There are 3 ways to turn a row about zero (a turn may also mirror it). The second row of each pair is the first, turned, with some noise.
Known pairs, each followed by its turn:
[ -8 -28  18  27 -36]
[-11 -41  10   4 -37] | q_814

[-17 -14  13  14 -21]
[ 24 -13  15 -16  13] | q_876

[-14  30   6   0 -36]
[  8   0 -20 -36  28] | q_876

[ 34 -27  30  22  32]
[  6 -29  17 -54  14] | q_814

[  6  19   3 -36 -33]
[-19 -25 -32 -29   8] | q_876

[-27  30  11  38  26]
[ -9  34  38 -23  25] | q_182

[ -3 -38 -12  -4  26]
[-14 -16  -8  29  28] | q_182

[ 10  -6  -2 -24  10]
[ 5 14 21 -5 13] | q_814

[15 18 -3 21 34]
[ -6  12  -4 -25  33] | q_182

[ 34   4 -33 -11 -23]
[ -3 -36 -26 -25 -17] | q_182

[31 -8 11 -6 -8]
[-24  -6  17 -18 -15] | q_876

[-24  -3  -9  10 -14]
[17 -6  1  3 25] | q_876

[-29 -36  -4  19   1]
[ -5 -43   9  21   7] | q_814

[-28   8   1 -29 -25]
[ 13 -27 -31 -13  13] | q_876

[-27  25 -10  24   6]
[ -9  -8 -41  17   7] | q_814

[  7  37  15 -35 -31]
[-19  51   2   1 -32] | q_814

[ -4  -5  -8 -29 -38]
[ 14 -24  -3  13 -41] | q_182

[ 19 -19  24   2  13]
[ -4  19 -29  13  12] | q_182

New pairs. What belongs after each?
[-13   2  -2 -31  12]
[ 27 -13   8  13   8] | q_182

[-16 -11 -29  27  26]
[ 20 -28 -20  17  27] | q_814

[ 35  24   1 -15  -6]
[ 21  -3 -27 -27  -8] | q_182

[-27 -38  10  18  26]
[ 39  -2  23  30 -13] | q_876

[ 33  22 -30  18   1]
[ 44  12 -26 -13  -8] | q_814

[29 -7 15 -8  3]
[  8   9 -33   2   1] | q_182

[-12  17 -25 -15 -20]
[ -8 -10 -26   0  31] | q_876

[ 22 -36  -4 -37  -9]
[-26 -46   6   5 -19] | q_876

[-23 -28 -27 -17   8]
[10 -9 20 36 24] | q_814

[-29   6  -5   6  37]
[-12  -9 -17   9  41] | q_814

[-20  18  15   4  28]
[ 24  24 -18   6 -16] | q_876

[ 27  35  36 -17  24]
[-15  25 -23 -24 -46] | q_876

[ 28 -29  22 -39  30]
[ 28   3 -46  32  26] | q_182

[39 -5 17 -2 -4]
[  1  12 -40  -6  -7] | q_182

[ 14 -38   7  36 -33]
[ 14 -47  13  -7 -38] | q_814

[-31 -31  27  -8 -12]
[ -2  15  13  49 -16] | q_182

[-25  24 -27  22   0]
[ 12  26 -13  11  37] | q_876

[-18 -21  36 -19  38]
[-37 -10  25 -16  40] | q_814

[-17  27  17  39   3]
[-19 -17 -44 -10  -5] | q_814

[  1 -29   7  -8  -7]
[  5 -26  15   3  -8] | q_876

[ 18 -32 -23  -1 -10]
[-24 -26 -24  10  -5] | q_182

[ 10   9  22  32 -11]
[ -9 -17 -19 -24 -21] | q_814

[-25   1 -37  34 -18]
[-39 -20  36 -15 -10] | q_182

[ -3  33 -16 -32  22]
[-16   9 -48  14  -7] | q_876

[ 19 -30 -20  14  22]
[-16   2  32  32  -7] | q_876

[-34  -9  30 -28 -25]
[-48   5  25  22 -14] | q_814

[-34  28 -31 -17  -9]
[ -5  27 -21  46   7] | q_814

[-21  -5 -28 -38  26]
[ -3 -17 -34  42  -5] | q_876

[-10  33 -16  17  36]
[  5   6 -43  -2  34] | q_814

[-27  -6   6  27 -29]
[-27  13  27   8 -28] | q_182

[-13  11 -26 -34   6]
[ 26 -34  13  -1   6] | q_182

[  4 -27  16  31   4]
[ -1 -40   3 -17  -3] | q_814

[-14 -17 -28   1 -20]
[-18 -30  13  11 -15] | q_182

[  1  34 -16  -4  -9]
[-14  13 -25  -7  20] | q_876

[  5 -28  18  39  28]
[-36  29 -11  14  30] | q_182

[  2 -32  19 -15  34]
[  8 -12  10  22 -42] | q_876

[ 31   7  13  13 -29]
[-19   4  19 -38   5] | q_876

[ 13  33 -18  31  11]
[ 22   2 -46 -11   1] | q_814

[-10 -29 -36  20  -1]
[ 27 -32   2  28   5] | q_814

[ 30 -18  -1  35  17]
[-14  23  45  10  -9] | q_876

[ 34 -26  -1  10  34]
[-21  11  32  24 -29] | q_876

[ -4  30  34  16 -21]
[-33   3 -26 -17 -30] | q_814

[ 31  37 -26 -38  33]
[ 29  61  -5 -12  32] | q_814

[  3  30  29 -34 -35]
[ -9 -18 -34 -51  -7] | q_876

[ 33  -1  22 -15  32]
[  3  13  16 -43  21] | q_814

